The same things were measured in two ways. Each way mixes the same 9 hidden numbers, adds some noise and spreads widely along 5 directions of its own, which tell nothing about the thing.
Some things both ways: the first way, then the second way.
[ -9 -17   0  32  28  15 -10  12 -16  14  -9 -10 -11  13   9  -7 -16   1
  -3  16]
[-21  11 -17  -1   8  -2   2   3   2   1   4  15  12  15  -2   4 -10  10
  -6   2   0  -8  -7]

[ -2   0   1  24   0  10   4  21 -19   7 -10  -3   7   7  -2 -16  12 -17
  15   3]
[ -2  -9   3   7   0   1  -7   4 -13  -4 -17  -3   6  25 -17   8  -1  17
   0  -1  14   4  -5]

[-10   5  -6   6  -6   4   2 -11 -18   3  15  13  -7 -20   0 -28   5 -18
  27  -2]
[ 12  -8  -1  11   0   1 -10   4   0 -13 -23 -19  -4  35 -15   7   4  27
  -5 -15   7   3 -13]

[  2  -7 -15  31  -4   7 -12  15  -1   2 -20  -5   5   4  25 -11   8  -4
  -4  19]
[ -7   4 -17 -13  -9  -5   8  11  -7  -2   6  20  20   5   5  -8  -8  13
  -4  16 -19   5   5]

[ -8   0 -19  27 -10   1   1   0  -5   4  11  -8   8  10 -10 -12  -2 -18
  -3  20]
[ -5  27   3   3   0   0 -10 -29 -14   5  -4   2  -4  14   7   3   2   8
   0   2   6   6   4]

[  2   5  -7   3   1  -1  -2   4  -1  -1  22 -10  -3   1  -5  -2  -2  -2
   7   8]
[ 29 -13  -7 -12 -14  -4   1   2  -3  -1  -4  -1  10  14   1  -6  -9  16
  -6  11 -20  21   7]

[ 14 -13 -20  30   1   6   4   1   3   3   7 -10 -11  -5 -10 -11  -6 -12
   0   2]
[-14 -19 -17  10  17  -1  -1   6 -13  11   4  22  16   9   1  -4 -29   5
 -13  35  -9   5  10]

[  3   6   0  -6 -18  -1  13  -5   5  -9   4 -10   2   0 -11  -6  16 -14
  -4  -4]
[  7   5  14  16 -13   0 -12   4   2   0   2 -11   2   5  10  -6   0   3
  16  12  20  15  24]

[  5  -3 -16  -4   8  10  25  -5  -4  -4 -12  27   1 -32  -3  -6  22  10
  27  -5]
[  2 -21   0   6   5  -5  -2  13 -10  -1   1   5  14   9 -15   3 -11   7
  -3 -24   4  -4 -13]

[ -9   5  10  -2   4  -1   5  -6  11   3 -21  -4  -9   9   0 -19  25  12
 -12   2]
[ -1   9  -1   1  16  -2  -8  11   1  -9   2  -2  15   6  -9  13  -7 -23
  -6   9   9  -5   4]

[ 18 -18 -13  34 -34  10  22  11 -11   4 -12  -5  22  11   4 -21  23 -25
   2  -2]
[  4   6   0  13  -3   7  -3   1 -22 -25  16  -8 -10  17  16  -7 -16   4
  18   0   0   1   8]

[ -3  10 -14 -14  -2   2   6  19  -7  -3 -11  20   6 -18 -13  -7  18   3
  17   4]
[ -1 -12  13   5 -16 -10   1  15   1  16 -10  15  22   9 -20   0   2  14
   1   6  23   5   3]

[-10  25   2   3  11   0 -11  -3  13  -6  -1 -15 -18   2 -16   1   1   0
  -7  10]
[ 11   2   1   9  -9   1   6   4   2   1  -4 -13   4  12  -3  13   7   3
   0 -12  -5   9   9]

[-10 -12 -11  -3 -12  -2  10  -6  -4  -9  -7   6   8 -24   4 -13   8  -4
  16   4]
[ 11   0  -9 -12 -10  -4  -2   7   6 -14   2  -7  11  10   3   0   2   9
  -3 -15 -14  12   4]

[ 11   3  -5  -1  14  -5  -8  18   7  22  27 -10 -17  10 -21 -13  -5  15
  -1   5]
[ 21  20   3  33  -2 -12   4  -7  -1   4  -6  -5 -14  17   8   4  -1   6
 -10  -7 -12 -14   1]

[  1  -6  19 -11  29  10   4  -5  -4  15   4  -7 -26   1  -3 -12  -3  35
  13  -8]
[  2  14  -9  12  -1  -2  13  33  11  -7  19  -1   8   9   5  -4 -12   4
  18  -1  -4 -15  -6]

[ 3  6  3  3 18  0  1 13 -4 -5 -5 -1 -4  3 -3 -8  8 20 19  1]
[ 24 -12  -5 -16  -8   8  14  24  -3  -2  10   4  22   0  -9   1 -13  -1
   1   7 -22   5   0]

[-14   8  -2  10   3   8   0 -14 -14   3  -1   6 -18   1  -6 -26   3  -5
  -5   0]
[  8  17  -7 -16   1  24   2 -13  -7 -11   9   0   2  15   0  15  -7 -12
 -12  18 -18  -1  11]

[ 13 -17 -22  25  -3  -6   4   3  11   4  18 -12   4   2   3  -5   0  -5
   3  13]
[  4  15  -3  17   0 -13  -7  -8  -4   7   4   3  -2   0  21 -13 -10  12
   1  -4 -12   3   8]

[  3  -7 -25  13  -1  -1  -5   5   6 -16   0  -9  -3 -16  -5   6 -10 -10
  -5  12]
[  4 -18 -11   6  18   0   2  14   1  -3  15  17  16  10  -8   4 -28 -15
 -19  11 -11 -12   1]

[ -5   5 -13  12   5   1   9   3  -5   5   7   5   3   3 -14  -8   7  -6
   6  11]
[  9  13   4  -6  -3   4   2 -16 -14  12   4  11   8   6  -1   5 -10  -7
  -4  16  -3   5   7]

[  6  -1 -25  31  -2  -6 -14  10 -11 -27  10  -7   5  -8  15  -5 -10 -15
  17  12]
[ 25 -10  -7 -15   3  21   3   9  -4  -9  15   7  12   4  -6   3 -24  -3
 -13  13 -32  -8  -1]

[  8   8 -24  25   1  15  -1   1   3   6  -5   9  -6   4  16  -4  14 -11
 -19  15]
[ -4  -3   3  10 -14  -8  -6 -18 -10  10  -3   7   2   9   8  -7   1  25
   0 -11   0  13   9]

Other things, the second way, with their names:
<268>: [ 11   0  -9  16  -1  11   9  21  -4 -23  11 -18  -5  18   9   7  -9  -2
   7   0 -13  -4   9]
<288>: [ -6   2  -2  21 -14   0   9  -1   0   9  10   6  -3  13  11  -5  -4  20
   7  -3  -3   1  12]
<159>: [-11 -14  -5   7 -14   5  -4  14  -2  -4  -2 -15   8   6  11  -5   5  26
  16  -5   0  24  20]
<630>: [ 20 -20  -1   4   0   4   2  22  -1 -11  16   2  10   8  -1  -6 -23   0
   1   3 -11  -2   3]
<650>: [-37  30   4  13  -8 -14 -16  -1   6   3 -12  16  11  16   2  -7  10  18
  10  22  43  -1   9]
<414>: [ -5  27  -7 -18   3   8 -16 -16 -13 -18   1  -8   3   4  11   4   3   5
   2  -8  -7   5   1]
<351>: [ -3  39  -1  -5   6   0   5  -4 -19 -11   9  11   3  19  -3   7 -10 -14
   7  15   7 -19  -9]
<545>: [ -9   1  -7  -7  -6  -8 -10   1   5  10   7  24  22   1   8 -16 -14  11
  -6  31   2  12  15]
<502>: [  1   3   4  10   3   3  -1   4  -1   7  10  12  12  -1  -2   7 -12 -16
 -11  19   0  -8  15]
<695>: [ -3  28   4  -2  -1  -4 -22 -22  -8 -11 -18  -4  -3  19  -1   5  10  14
  -9  -4   9  -2  -2]
<290>: [  8  34  12  19   2  -1   5   2  -1  -3   6   2  -4  15  -8  12   0 -11
   3 -12  12 -31 -13]
<381>: [  6 -17 -12  14   4 -27 -11  11   9   1 -16   9  12  18  -2 -12  -9  27
 -18  -7  -4   5  -8]
<281>: [-10  -5   2  36   1  -8   8  23  19  12   7   5   7  17  -6   3  -8   3
   6  -4  21 -11   4]
<457>: [  9  15   7  16 -17 -14  -1   0   3   1  -6  -7  -1  19   4  -3   7  17
   9 -13  12   6   2]
<101>: [-10   4   9  -3  -2   4 -15 -10 -18  -3   2  12  10   6  -4  -5  -9   9
   4   5  17  -1   1]
<423>: [ -6   0   0   7 -13   2 -13 -25 -11   6 -11  11  -2  14   8  -5  -1  29
 -16  15  -7   9  18]
<198>: [-12   8   7  37  -2 -10  -9 -10 -10   4 -20  -1  -9  21  -1   7  10  16
  -8  -5  17  -8   6]
<618>: [-16  -6  -3  -3  -3   7 -13 -13 -29  -5  -1  27   8   9   0  -8 -16  18
 -12  33  -3  -2  10]
<529>: [ 18  20   3 -17   2  13  -2  -2  -7  -8   4   0   9   8  -8  12  -6 -16
  -5  16  -4  -5   1]
<544>: [ 15  -7 -15 -10  11   2  -9  24  -1 -30   1 -10  10  18  -2   3 -15  -5
  -6  12 -10   5   3]
<659>: [  9  23   1 -14 -14  14  -9 -22  -8 -12 -15 -10  -3  12   1  10  17  24
  -9 -15 -17   0  -1]
<543>: [  6   4  17  22  -5  -7 -18   4   2   5 -11  -4   2  13  -1  -8  -3  16
  10  11  29   4   8]
<728>: [-10   6  -7  14   0  -4  -2  10  -2 -11 -20  -9   0  24  -5   9  10  22
  -5  -7   1  -6  -4]
<461>: [ 23  -2  -1   1  16  -3 -10   2  -5  -8   8  -5   4  15  -5   0 -23  -9
  -3  -8  -1  -3 -11]
<540>: [  6  -6   4  19  -4   4  17  16   8  13  16   4   9  14  -7   7 -15  -5
   9   3   8  -3   6]
<727>: [  8  19 -20   3 -11  -7  17  15  11 -12   9  -5   1  24  12  -1  -2  10
   6   2 -18   2   3]
<308>: [-10  -8 -14   6   8  -1  -2   7   0  11  10   4  15  -3  15  -6 -18   6
   1  10 -12  14  16]
<224>: [ -5  18   4 -15   2   0 -11 -12 -17   0  -3  11  15   2  -5   4  -3  -2
  -2   9   7   2   0]
<527>: [ 23  12  -3   2  -6  -3  -7   1  -4 -17 -21 -18  -5  21   0   8   9  11
 -11   3 -15   5   5]
<195>: [ -6  -6 -10  -9  16   5  -3  -8 -32  -3  -1  17  12  12  -8   4 -22   2
 -15  14 -12  -3  -6]
<647>: [ 13  36  10  -3 -13   1   5   4  -1  -5   0   2   3  15  -6   7   6  -3
   8  11  10 -11  -2]
<178>: [-15  -2   8  14 -22   3  -7   7  11  -2  -6  -6   5  21  -1  -3   9  27
  16   0  28  12  17]
<724>: [ -3   7   6  10   8  -1 -22  -9  14   0   1  -5   7  14  -1   4  -5  -6
  -3   5  24   7  13]
<22>: [ 36   1   5  12   0  -6   5  15  13  -4   9  -7   2  25 -10   4 -14 -11
  -1  -4   4  -5  -5]
<407>: [  5   8   2 -18  11  -5 -24 -26 -10   7 -11   6  16  10  -8   4  -8  -2
 -15  11  11  16   1]
<454>: [  6  29   0   3   0  -6  -8   0  -1  -9  17   3   4   2  17  -5 -13 -17
   5  21   2  -2  15]
<415>: [ -4  23   1   6   1   7   8   4  -5  -6  17   8   7   5   0  13  -6 -22
   0  14   1 -14  12]
<236>: [  5  28 -11 -23   2   6  -4 -12  -3 -12   3  11   8  10   2   5  -4  -2
 -18  15 -20  -8  -1]
<192>: [  8  29  -4  23  -3  -5  10  11   5 -14   4  -5  -9  20   7   5   0   3
   1  -5  -7 -24  -5]
<319>: [-11  -4  -3  15   2   8  -2   5 -20   1   5  14   6   4   7  -1 -17   0
  -3  35  -2  -4  20]
<157>: [  1   1  -2   8  28   0 -10  -1   0   7   9   6  13   9  -8  12 -23 -26
 -12  17   8  -4   4]
<136>: [  6  23   7   6 -14   1   3   3  10   7  -1  -2   6   6   0   4   7   6
   3   6   5  -3   9]
<572>: [ 34   1   1  10   0   1   6  20  11  -6   8 -10   0  16  -4   2 -14  -3
   0  -2 -10  -9  -5]
<664>: [-13  33  -6  18   0  -5   4  14   2 -11   3   2  -1  15   9   4   1  -1
   4  17   5 -17   9]
<551>: [  1  42   3  15   4   9  -2   4  12  -8  -1 -15  -5  15   5  15   7  -8
   7  11   9 -15   5]
<707>: [ 11  -3  16  18  -4   1  -6  22  20  -6  16 -10  10  10  -8   3  -7 -15
  13 -10  28  -2   9]
<199>: [  2 -12   0  10   4 -11   2   9  -5  13   1  12  14  19 -13  -4 -17  10
   3  -3  15   0 -11]
<611>: [ 10   5  -3   9 -13   9  -1  -6  -8  -9  -4 -13 -10  17  12  -3   1  30
   5 -10 -17   4   4]
<525>: [  4 -16  -1  11   5   7  -5   4   5   9   7  11  11  -5   0   1 -15  -2
 -19  13 -14  -4  16]
<44>: [ 30   1 -16  -6   2  -7   3  35   6 -26   5 -16  10  13   6   0 -10  -6
   1   9 -24   7   4]
<401>: [ -9  11   1  21  11  -1  -7   0 -19 -11  -3  -9  -5   6   5   6  -1   4
   3 -22   2 -10  -4]
<702>: [ 23 -20  -7   2  -5  -8  -4  -1   1   2 -11  -5   6  16  -2  -3  -6  21
 -14 -10 -18  17   2]
<598>: [ -6  -6   2 -17  -8   1 -16   1 -12   2  -6   0  21  -2   0  -3   1  11
   7   9   7  24  14]
<27>: [ -3 -21   4  22  -3 -12   1  29   7  11 -11   5  19  13 -14  -1  -4  11
   1  10  20   5   7]
<70>: [ 12  18   8  10  -7  -4 -12  -2  15 -14  -5 -11  -5  22  -2   4   7  10
  -4 -21  10  -9  -5]
<408>: [ -8   6  -1  22   3   7   5   8   2  -1  14   5   0  12   2   6 -12  -2
  -1   4   3 -15   6]
<389>: [ 23   3  -2  -7  18  11 -15  -5   4 -18   1 -15   4  18  -9  18 -11 -22
 -21   0  -7  -2   3]
<335>: [ -3  -5  -8  -4 -13 -10   3  17  -5  -1  -7  17  16  21  -7  -8  -8  22
   1  30   5   9   3]
<141>: [-16  18  11   7  -6   3 -12  -8   0   9 -16  -3   7  12  -9  12  15   9
   0   6  26   1  10]
<417>: [ 18  -6   0   7 -11  -8 -12   5   6 -12 -18  -7   2  17  -2  -1   6  20
 -19  -5 -11   2   4]
<96>: [-16  -4  -1 -14  -7   5  -5 -17 -24   7   1  17  15   4  -3  -1  -6  10
   0   6   4  15   9]
<388>: [ 21   4   0  -7  -7  16  17  19   0 -12   7   1  10  16 -18  17  -5  -9
  -7   8 -14 -16  -3]
<318>: [  9 -13  10  10  -6  -5 -15  -8 -18  -2   0  10   4   2   1 -10 -11  13
  -8  -4  -1   1   7]
<216>: [ -7  -1  -7  14   6  -8 -10  -8 -21  -8 -26   4  -4  28  -5   3   0  26
 -16   5  -1  -2  -6]
<436>: [  1  27  -3  -1 -14  -6  -9  -8  -4  -9  -5   4  -2  12  17 -13   2  24
   2  14  -6   1   6]
<637>: [ 15  -1   2  -1  -7   3 -17 -17 -17  -9 -32  -5   0  11  -5   9  11  22
 -31   6 -21   3   7]
<179>: [ 19  -3   1  -6 -11  17   4   5  -6   0   8   0   9   5   2   2 -12  -1
  -1  27 -14   7  18]
<703>: [ -8   4  -4  -7 -26  -1   3  11   1   3  -6   2  16   3   6  -9  11  30
  12   9  -1  18  15]
<295>: [-12  -5 -15  -6  16   3  -7 -14  -9  -3  -6  -7   9  17  -5  17  -2  -3
 -14 -11  -6  14   4]

Some of these things the first way, each followed by its name:
[-11  10  14 -21  18  14  15 -14  -1  -6 -10  11 -17  -8   9   8  21  -2
 -11  -5]
<707>
[ 11   3  -2  -2  -2   0  -8  16  -6   4   9   0 -12 -10  -2 -23   6   4
  18  -7]
<637>
[  6  -1   3  18  -2  10  10 -10   0  -4 -17  -4 -12  -2   1 -20  17  -3
   3 -10]
<159>
[-19   2   4   3  -9 -15  -9  -6  -4  -6  13 -20  -5   0 -19 -24 -10  -7
  11   7]
<551>
[-17   9   5   1   7  -1   1 -20   2  -4   5  -3 -19   3   5 -15  10  -7
 -13   4]
<389>
[ -8 -16   8   9   4   0   6  -1  -8 -10   7 -37   7   6 -19   5 -22   6
  18   6]
<414>
[  4   5  24  -5  23  25  -3  13 -14  32  -3  -4 -23  20  10 -11   9  18
  -9  -3]
<335>
[ -7   5  -6  18  15  -2   2 -11  11   0   3 -10 -15  17  -8  -7   4   0
 -21  11]
<157>
[-16  17   8   0  10   8  -4  -3  -7   2  -6  -1 -15  -2  -8 -11   5  -4
   0   4]
<141>
[ -9  11  17  -5  30   6 -14  12  -6   9   7 -13 -22  14  -4  -1  -7  13
  -2   6]
<136>
[-10   5  -6  23   5   3 -21  12 -19  -8   6 -12  -1   3  11  -8 -14 -10
  14  16]
<659>
[ -4 -12  18 -28  -7 -10  17 -21  11   4  10  -7 -11 -19  -4 -24  16  18
  24 -14]
<44>
[-14 -10 -11 -10  -6  -1   4 -12 -13   5   8  13  -7 -19  -1 -27  -3  12
  15   4]
<236>
[ -1   9 -27  13  -1   4   7  -3   1   5   2  18   0  -5  -1 -12  16  -1
   1  13]
<199>
[ -7 -17  12   9  -5   6   2   7  -7  15  -7 -14  -2  -7   5 -18   5 -15
  12   1]
<664>
[ 24  -6 -16  -3   0  13  14  14  -3  -1   6   3   1  -9  -1  11   7   4
   5  -4]
<318>
[ -7   2  -6   4   7   0  -2  21 -10   8  -3   5   6   5  -3 -11   8   5
  10  14]
<290>
[-18   7   2 -12  -9  -1   4   6 -14   7   1   8   9  -6  -2 -18  16  -1
  19   9]
<647>
[ -2  -9  14  -6 -10  -3   3  -5   2  -3   1 -24  -5   3  -5 -15   3   8
   2  -6]
<544>
[  5 -13 -18  28   4  -3  10 -19  12  -7   3  -7 -10  -9  -3 -13   1  -5
   4   3]
<308>
[  0  22  -6  -1  -2   2  -5 -11   3 -16  15  -9 -16 -10  -9  -2  -2  -6
   1   1]
<179>
[ -4 -16  -9 -13 -24  -5  25 -17   6   2   5   4   8 -15  -4 -18  20  -1
   3  -1]
<454>
[-14   8  -3   2   2   1  -2 -17   5  -7   4  -9 -16  10   1  -3   2  -9
 -32  10]
<724>
[ -6   7  16   4  -2  -1 -12   6   0   8  12 -17 -10   7   7 -19   7  -8
   6   4]
<527>
[  4   1 -15 -22 -16  -4   0  -3   0   7   2  30 -15 -25  11 -36  25  13
   4  -9]
<417>
[  3  25  -8   9  19   9 -13 -19  12  12  10  14 -36   8  22 -17  18  12
 -25   7]
<702>
[ -5   2   5   8   7  11   4   9  -2   7 -23  -1  -6   5  -3 -10  16  -1
  -9   3]
<415>
[-11   0   4  -9   8   4 -11   5 -10   1  11  -7 -10   1  10   0  -7   0
  -5  11]
<70>
[ -5   6  -5  -5   3  -6  -1  13  -2   8  11   4  -2  14  -4 -13  12   3
  -8  10]
<22>
[ -2  -1 -14  31   2   0   2  -7   1  -5   8  -6   5  16  25  -4  14 -16
  -8  20]
<461>
[  0  20 -19   6 -23  -1  -1 -17   7  -7  11  11  -4  -6  19 -18  26 -18
  -9   8]
<543>
[-15  -4   5  15  19   6  10  -5  -8   8  12  -8   0  16   6   2   4 -11
  -2  17]
<407>
[ 10 -19 -20  26  -7   5  21  11 -16   5  -2   4  15 -11 -16 -17   3  -7
  32   0]
<195>
[ 12  -6 -12  12   5  19   2   7 -18  18   7  14 -20  -2   6 -18   2  -8
  -8  -7]
<423>
